Each new row is followed by its nearest point in the smallest flat space through zero that holds the last named rows.
(in the rows, 128 means zero)

z_185, 6 rows:
[[ 87  98  61  94 137 103 109 132  68 131  93 122 105]
 [115  91 112  94 166 110 130 163 104 116  69 145 163]
 [142 120 138 132 155  81  78 110 148 137 150 144 104]
 [ 99 113  88 126  95 103  86 129 110 134 123 137 111]
 [112  87 109 153 151 104 108 135 124 105 114 140 126]
 [120 137 120 172 106 141  94 116  91 168 123 152 120]]
New rows:
[ 98 118  99 139 140 139 164 118 137 105 122 161 106] | [114 109 110 145 135 134 143 129 120 105 125 116 121]
[114  93 167 116 162 101 160 106 144 102 148  94 123] | [138 113 135 119 171 114 152 121 155  92 144 106 115]
[151 163 149 167  92 130  90 142 135 107 127 148 106] | [133 137 143 163  95 130 102 124 147 138 146 146 130]
[143 136 165 129 143 109  99 144 161 153 168 141 116] | [154 141 160 129 137 105  99 117 161 141 152 143 124]
[147 119 152 103 114 146 156 120 162 149 121 153 109] | [143 146 149 112 123 134 137 130 144 134 135 127 138]

z_52, 6 rows:
[[118 169 150 113 153 130 141 157 132 162 143  99 123]
 [101 140 155 148 140 126 121 127 125 149 106 141 108]
 [159 107 141 105 148  91 156 148 141  95 134 146 147]
 [ 95 129 148 103 121 158  72 115 113 126 123 101 129]
 [123  87 113 117 112 106 152 167 132 152 136 136  91]
 [173 141 101 173 118 161  87 116 141 109 106 121 103]]
New rows:
[156 131 103 135  95 168  89 120 156 147 110 152 119] | [146 125 101 155 108 154  98 118 131 123 116 122 105]
[107 180 131 129 139 142  78 149 101 144 141 104 106] | [111 164 144 126 136 159  94 137 125 154 127  92 110]
[ 97 141 106 148 143 126 122 152 110 130 109 130 137] | [115 137 132 139 129 131 129 124 125 142 123 131 122]
[148 167  92 104  99 110 126 128 131 102 134  95 135] | [156 139 103 115 122 142 129 129 132 117 150 102 145]
[125 136 122 147 111 143 168 128 143 155 133 123 151] | [124 146 109 141 123 128 160 122 126 150 142 128 136]

z_465:
[[143 164 168 167 158 138 127 142 150 112 103  85  96]
 [ 97 186 142 159 148 137 117 111 132 114 122  96 124]
 [ 75 139 160 124 129 148 128 169 108 144 146 128 119]
 [114 155 153 143 139 129 104 128  96 132 146 159 139]
 [ 99 146 132 156 142 180 137 178 126 104 157 136 131]
 [118 142 142 144 134 107 151 184 150 132 129 136 155]]
New rows:
[137 118 121 146 117 149 124 104 173 150 153 104 141] | [131 127 108 129 126 134 136 117 143 117 123 113 128]
[137 138 149 106 148 163  96  99 154 113 159 102 185] | [123 146 114 141 133 139 120 108 126 113 134 128 135]
[124 146 147 134 108 115 181 135 139 129 156 142 113] | [119 130 134 130 128 122 139 153 136 132 129 129 136]
[106 126 141 128 107 170 100 164  94 153 160 124  89] | [ 97 116 156 117 127 172 117 152  94 137 150 133  97]
[100 117 152  82 101 150 117 106 125 121 119 142  75] | [109 106 139  98 117 150 115 111 103 145 130 113  91]

z_107:
[[147 146 165 110 112 163 151 147 112  85 104 143 125]
 [128 110 144  95 127 124 126 113  78 119  99 157 131]
 [119 107 152  99 116 165 152 161 144 131 136 129 171]
 [106 111 130 136 129 149 127 126 119  79 120  99 103]
 [153 109 146  78 127 120 103  81 122 146 122 138 156]
 [117 162 146  98  85 160 126 131 149 139 126 180 101]]
New rows:
[139 146 141 100 150 131 123 132 167 104 142  87 145] | [152 128 141 125 130 145 126 121 161 112 141  92 146]
[118 131  97 104 171 144 119 137 115 128 136 140 114] | [113 119 121 129 129 123 126 128 117 131 126 133 121]
[108 110 164  95 137 119 140 146 114 136 106  83 105] | [115 104 134 119 131 139 131 130 113 109 121 118 134]
[130 102 148 126 127 149 122 129 106 144 116 126 184] | [133  99 142 103 135 132 138 135 115 135 125 127 171]
[127  85 148 173 146 129 115 136 150 153 130 141 135] | [118 116 116 137 136 120 130 136 136 145 140 119 142]
[114 150 143 110  97 123 145 149 165 130 142 100 114] | [122 142 132 130 112 152 132 141 165 127 143 123 123]

z_590:
[[152 146 144 123 109 135 126 122 152 154 140  94  68]
 [ 98 135 191 175 165 132 146 119 128 124 163 117 111]
 [131 114  84 149 124 150 116 124 138 157 121 102 160]
 [132 130 110  72 165 137 113 156 141 147 102 103 101]
 [210 150  69 160 136 151 119 120 177 107 151 138 130]
 [155 122 106 129 137  92 146 125 154 134 134 103 137]]
New rows:
[107 109 167 116 140 111 116  93 157 152 103 150 136] | [107 122 146 122 131 116 135 130 118 132 125 123 128]
[136 115 136 152 142 118 150 113 109 156 157 157 160] | [119 120 133 160 131 117 141 118 124 119 141 133 157]
[105  97  97 155 123 121 143 162 107 156 162 114 151] | [109 109 116 151 129 123 133 122 125 147 126 107 164]
[138 159 109 141 125 129  96 124 115 122 135 155 112] | [145 140 122 131 118 149 116 127 128 113 131 151 120]
[117 135  90 163 122 145 118 163 118 151 117 107 139] | [121 119 102 143 128 155 114 127 130 151 121 110 148]

z_14:
[[136 129 137 135 182 123 136 167 132 138  98 114 125]
 [105 129 149 143 172  99 145 111 145 102 156 130 153]
 [129 102 102 102 136 109 132 153 147  98 118 113 163]
 [100 137  91  82 148  95 133 162 169 114 122 143 158]
 [134 146 110 100 135 108 177 158 168 111 115 139 179]
 [141  99 137  98 201 113 140 134 168 140 125 104 136]]
New rows:
[127 158 111 158  85 178 130 137 152 113  94 136 152] | [139 153 117 138  83 139 147 147 115 121 110 141 141]
[147 118 128  95  94 117 104 153 134  85 136 156 147] | [123 118  99 109  95 120 123 137 132 103 127 130 151]
[107 114 134 103 119 132 150  98 160 127 127 166 112] | [122 137 125 103 121 125 135 103 152 140 149 144 129]
[139 143 155 141 163 121 170 150 113 155 139 152 150] | [136 157 153 147 160 126 166 137 137 137 121 136 137]

z_934:
[[134 140 136 103 143 138 114 109 105 134 126 139 171]
 [162 116 138 139 160 166 149 118  74 165 135 123 156]
 [123 123 148 131 122 127 126 104  69 105 207 135 135]
 [ 95 169 132 114  88 137  93 134 116 115 152 130 168]
 [139 138 188 168 119 124 159 127 108  82 155 147 160]
 [163 147 117 139 145 184 102 152 112 145 168 110 173]]
New rows:
[174  89  99  82 117 126 179 143  92 147 136 119 108] | [140  97 114 127 150 133 145 114 100 159 132 119 100]
[124 155 108 147 146 128 116  98 141 139 106  92 156] | [133 138 120 118 134 140 118 133 136 141 108 126 147]
[156  93 105 171 142 122 147 145 132 144 156 133 118] | [156 105 122 157 147 139 146 141 129 132 150 115 100]
[124 150 151 154 119 151 129 148 110 152 157 134 107] | [125 132 132 155 110 147 137 144 107 136 152 116 126]
[125 121 155 118 130 141 102 139 110  96 136 110 106] | [126 128 129 130 124 125 122 127 125 115 152 128 124]
[145 150 117  72 130 140 122 141 102 135 147 118 150] | [130 139 116 103 136 145 101 120 109 141 144 126 155]

z_522:
[[100  48  88 150 197 198 153 133 121 150  81 159 121]
 [109  76 140 129 161 178 189  89 105 135 113 154 131]
 [133 111 108 110 152 145 195 148 133 137 146 166 177]
 [133  97 118 119 125 189 141 151 119 119 138 121 163]
 [149  73 149 206 129 175 160  95 114 133 161 194 135]
 [139 114  82  93 160 142 193 163 128 143 119 161 134]]
New rows:
[126  95 150 156 145  95 109 106 122 157 151 150 111] | [123 121 142 171 138 109 120 101 133 137 129 154 116]
[ 94  92 103 160 139 126 119 145  98 107 155 104 113] | [123 110 122 146 133 149 107 133 128 128 120 124 125]
[ 99 108 141 153 141 134 145 160 144 117 160 107 150] | [118 117 130 137 134 141 124 135 137 127 140 129 169]
[ 97 138  92 139 123 141  89  97 111 113 154 124 123] | [121 123 135 143 123 134  99 123 129 124 125 115 126]

z_452, 6 rows:
[[178 140 101  88  86 119 127 126  76  79 156 153 133]
 [183 203  75 111 102 137 141 164  77  90 116 148 111]
 [127 185 102 150 100 142 124  90 125 163 186 151 137]
 [143 140 111 145 142 132 112 115  82  94 140 118 118]
 [148 131 101 113 143 102 163 133  90 106 190 125 133]
 [131 169  90  96 176 158 143 141 136 114  90 153 126]]
New rows:
[147 150 120 112 131 160 115 155  81 123 127 128 114] | [149 154 108 127 127 135 124 138 101 104 116 131 118]
[122 116  97 148 129 150 164 125 114 131 139 161 143] | [128 142 113 121 138 130 139 122 127 131 147 137 133]
[133 104 139 118 120  85 107 177 167 138 142 160  99] | [130 108 145 113 105 110 146 153 147 140 123 126 132]

z_601, 6 rows:
[[121 134 153 189 121  95 103 119 142 129 125 101 144]
 [105 186 160  95 127 129 104  79 145 117 140 186 171]
 [128 127 175 137  90  99 104 180 102 167 137 130 137]
 [124 174 122 141 106  99 133 159 134 146 147 135 125]
 [133 136 157 143 109  94 142 114  83 127  87 119 176]
 [114 134 147  62 104 120 167 130 138  98 128 115 152]]
New rows:
[132 128 117 126 109 107 104 158 122 112 119  96 145] | [127 123 139 136 112 109 136 145 126 129 126 105 132]
[133 134 125 128 124 137 141  96 126 135 150 137 105] | [128 136 115 125 137 137 127 120 134 126 132 139 122]
[ 86  75 113 119 128  70 157 162 167 135 134 107 141] | [121 111 136 123 108 110 148 157 151 114 138  81 120]
[129 179 126 147 158 115 123 111 127 118 137 144 137] | [124 171 116 149 135 119 123 104 136 127 129 149 139]

z_7, 6 rows:
[[109 154 133 147 158  54  79 131 109 107 114 124  84]
 [ 92  91 146 172 112  69 133 188 130 174 156 115 166]
 [132 103 131 139 180 115 139 169 136 130 121 107  86]
 [124 112  81 113  98  46 116 150 135 117 121 125 113]
 [104 105 160 152 166 131  97 152 112 112  76 103 114]
 [111  98 100 127 157  91 127 118 104 159  90 124  90]]
New rows:
[110  91 124 133 128  94 148 137 122 163 138 130  99] | [118 101 111 136 140  93 145 141 123 167 132 125 115]
[ 94 161 131 121  95  89  88 116 159 111  93 154 164] | [110 147 128 128  82  94  85 115 117 101 114 134 155]
[143 144 155 135 146 117 166 118 104 165 141 147  91] | [130 141 130 138 164 125 146 112 119 164 153 138 104]
[125 131 113 109 140 150  90 100 128 119 154 121 144] | [132 146 131 122 122 142 122 107 125 118 129 136 132]

z_491:
[[136 159 146 174 178 130 103  90 134 174  96 143 152]
 [109 160 156 107 134 118 134 144 143  98 102 111 146]
 [117 129 168 125 110 105  94 150 124 150 113 135 162]
 [133 165 148 114 133  65 135 131 111 117 128 182  91]
 [100 145 146 148 191 106  77 149 164 181 137 142 119]
 [124 159 171 136 109 152 140 101  63 162 120 103 112]]
New rows:
[107 131 152 170  95 130 138 156 127 146 133 126 102] | [117 128 144 124 118 128 120 138 110 148 140 121 115]
[155 135 101 125 135 105 135 150 137 121 140 119 129] | [131 122 113 122 132 119 132 134 142 113 134 138 122]
[106 127 147 123 122 127 109  79 118 106 149 146  73] | [129 141 128 125 131 120 141 121 107 132 144 139  89]

z_330 (6 x 13):
[[126 108 152 135  90 133  83 120 155 151 104 132 129]
 [158  74 165 129 102 117 118 106 125 132 134 139 121]
 [118 105 128 169 100 114 112  66 148 189 125  93 133]
 [155  87  71 183  95 120 112 149 160 139 137 141 127]
 [185  89 150 137 117 144  96 117 156 163 112 102 138]
 [106 130 138 159  63 134  99 136 106 138 151  75 142]]
New rows:
[150 125  77 129 143 123 128 140  99 125 128 113 174] | [149 134  96 142 142 135 143 147 124 125 143 107 136]
[ 92 155 114 125 118 117 123 123 127 136 112 117 158] | [ 91 158 120 133 123 130 121 124 130 138 121 116 132]
[138 126 103 127 113 160 149 141 120 107 136 130 127] | [138 129 112 133 128 131 135 153 120 111 141 127 130]
[134 137 123 144 114 130 122 129 159 134 143 102 136] | [132 130 116 145 118 134 117 131 136 143 129 106 136]

z_750, 6 rows:
[[161 125 120 155 141 153  99 125 105 105  96 140 123]
 [141 147 109 175 120 134 107 133 184  85 157 107  94]
 [ 94 101 115 133 125 162 165 128 146 186 128 155 125]
 [109 134 152 157 130 113  88 108 122 142 132 131 147]
 [122 143 149 120 116 130 105 131 105  80 149 134 103]
 [128 149 145 105  98 133 166  88 160 122 116 103  80]]
New rows:
[144 140 110 117 139 121 120 109 152 148 133 154  97] | [129 129 124 135 124 137 136 120 144 132 124 125 117]
[121 117 131 116 108 120 151 152 116 135  88 124 108] | [134 124 127 105 125 136 152 125 119 133 113 130 121]
[132 131 106  94  76  95  92 152 120 137 121 132 131] | [128 132 133 110 130 108 126 138 116 119 137 122 140]
[138 136 140 142 112 133 100  80  86 140 116 141  90] | [125 136 159 140 119 146 105  90 103 123 101 140 109]

z_443 (6 x 13):
[[100  86 127 118 170  86 118 104 126 199  84 145 113]
 [104 138 158 140 147  81 117  80 126 123 125 148 138]
 [179 134 151 144 148 122 117 114 163 144 109 145 187]
 [140 139 131 117 180  54 131 159 134 120 169 133 159]
 [126 135 164  92 105  98 100 181 177  99 126 139 153]
 [112 147 126 136 101  91 108 154 161  88 141 109 122]]
New rows:
[139 140 146 108 112 176 136 140 115  82 161 154 119] | [133 145 149 104 105 172 142 141 106  88 155 138 134]
[ 84 105 140 138 108 143 118 112 115 155 138 137 106] | [ 95 116 131 122 117 137 126 107 112 137 112 133  99]
[109 144 129 146 148  88 115 113 147 146 165 165 153] | [126 137 141 137 156  79 122 111 133 126 138 138 147]

z_981, 6 rows:
[[145 161 125 139 141 127 104 115 137 133 108 133 123]
 [135 125 137 128 106 131 137  74 144 140 145  91 137]
 [ 98 144 115 111 174 150 104 105  91 133 147 104 114]
 [167 127 148 131  94 137 122  94 151 158 112 125 135]
 [156 124  93  92 139 142 132 119 126  95 128 148 166]
 [111 104 134 122 114 150 111 175 148 167 131  77  91]]
New rows:
[155 130 154 126  92 139 146  90 146 134 121  96 101] | [144 124 146 135  96 131 131  93 152 153 130 101 128]
[115 136 139 159 135 130 153 103 107 147 156 111 146] | [107 129 144 139 127 119 141  93 113 131 147 116 126]
[140 124 156 106 146 110 119  94 122 128 136 166 136] | [139 132 139 126 131 129 131  97 104 129 125 158 141]
[135 145 128 125 102 142 100 166 168 149 141 114 132] | [142 126 122 127 114 137 113 157 163 143 115 104 116]
[102 118  96 159  96 126 159  98 132 123  88 134 103] | [125 131 140 147 115 110 141 120 137 125 130 128 129]
[156 127 114 161 147 147 140 136 141 132 108 139 136] | [147 138 123 131 127 126 120 136 140 125 111 142 132]

z_92, 6 rows:
[[149 121  63 133 130 120 133  87 109 144 150 130 157]
 [156 194  84 131 130 118 143 136 110 108 137 149 130]
 [130 124 110 128  91 161 114  92 148 107 177 157 119]
 [138 141  94  61 112 131  98  92 137  92 147 195 100]
 [190 118  76 149  86 155 124  86 127 148 158 141 100]
 [160 101 124 110 157 192 143  72 130 142 163 164 102]]
New rows:
[113 148 103 121 144 147 107 101 166  90 139 113 108] | [119 137 124 117 120 140 122 116 137 107 150 149 128]
[138 126 111 155 152 132 159 143 155 130 159 153 145] | [130 143 120 146 142 147 147 120 123 126 151 129 142]
[133 102 151  99 108  96 163 133 156 101  93 146 167] | [105 120 138 107 130 106 114 136 131 121 112 128 135]

z_227:
[[148 144  86 120  81 147 138 163 151 180 139 100 118]
 [120  93 122 114  67 125 170 139 172 136 136 124 112]
 [108 131  66  74 111  91 120 128 116 127 107 149 153]
 [130 115 148 134 116 134 133 112 107 109 115 146 109]
 [134 126 150 136 102 145  96 141 149 136 144 142 151]
 [135 136 115 112 140 113 146 124 171 100 127 110 147]]
New rows:
[130 126 143 140 101 114 124 137 115 143  70  89 141] | [136 132 121 127 117 134 130 129 121 132 123 127 119]
[143 120 107 109 134 128 125  97 116 133 125 107 131] | [133 138 109 119 134 123 133 125 119 124 118 123 125]
[181 132 160 132 179 127 133 125 134 160 132 127 129] | [141 145 145 152 163 141 124 130 129 131 138 107 126]
[120 146 147 134 134 117 155 137 133  86  76 124 155] | [137 132 132 120 141 119 138 109 138  86 114 129 134]

z_874, 6 rows:
[[142 110 136 187 115 122  81  88  84 175 129 153 151]
 [137  96 110 131 103 123  65  80 178 105 101 172 161]
 [ 98 121 150 113 144  86 118 143 132 119 106 104 121]
 [141 131 136 191 104 139 140  94 154  93 154 210 149]
 [ 92 128 138 133 135 134 108  92 124 147 111 137 142]
 [112 105 144 136 130 127 134 137 125 132 151 130 145]]
New rows:
[ 57 125 117 109 124 115 125 111 111 152  87 116 145] | [ 73 129 142 108 148 126 109 104 123 151 100 110 135]
[118 110 190 136 167 143 120 103 118 101 133 124 114] | [ 95 126 152 140 138 116 134 123 126 127 129 134 134]
[ 91 112 110 128 135 167 119 168 104  75 144 116 107] | [119 122 130 110 133 137 150 149 137 120 144 117 129]
[125 151  98 129 137  75 112 118  90  92  72 132 132] | [135 152 131 135 131  85 102 117 127 118  81 125 104]
[ 66 149 106 119 131 152 131 114 129 134 107 135 114] | [ 87 153 129 110 142 151 136 100 134 135 108 128 126]
[115 143 141  84 133 134 145  71 150 127 106 141 120] | [ 98 152 122 107 135 147 129  97 151 120 101 137 125]

z_492:
[[113 113 126 104  72  87 197 137 143 149 129 152 148]
 [122 122 149 122 102 130 140 124 105 156 183 103 136]
 [144 114 158 112 130 121 125 109 187 147 110 104 142]
 [160 100  96  66 133 117 119 145 122 111 131 121 148]
 [120 210 100 122 166 144 145 145 144 110 116 163 116]
 [139 122 133 155 134  96 101  91 109 135 112 130 113]]
New rows:
[146  99 135 149 128 139 116 157  91 137 115 147 166] | [124  95 120 137 119 134 119 139 106 115 125 128 127]
[113 161 105 156 134 107 162 127  92 111 117  96 120] | [117 152 117 145 127 120 136 126 102 127 133 148 116]
[165  94  93 140 160 163  92  93 123 161 130 123  94] | [148 115 130 136 154 132  79 110 113 120 124 108 120]
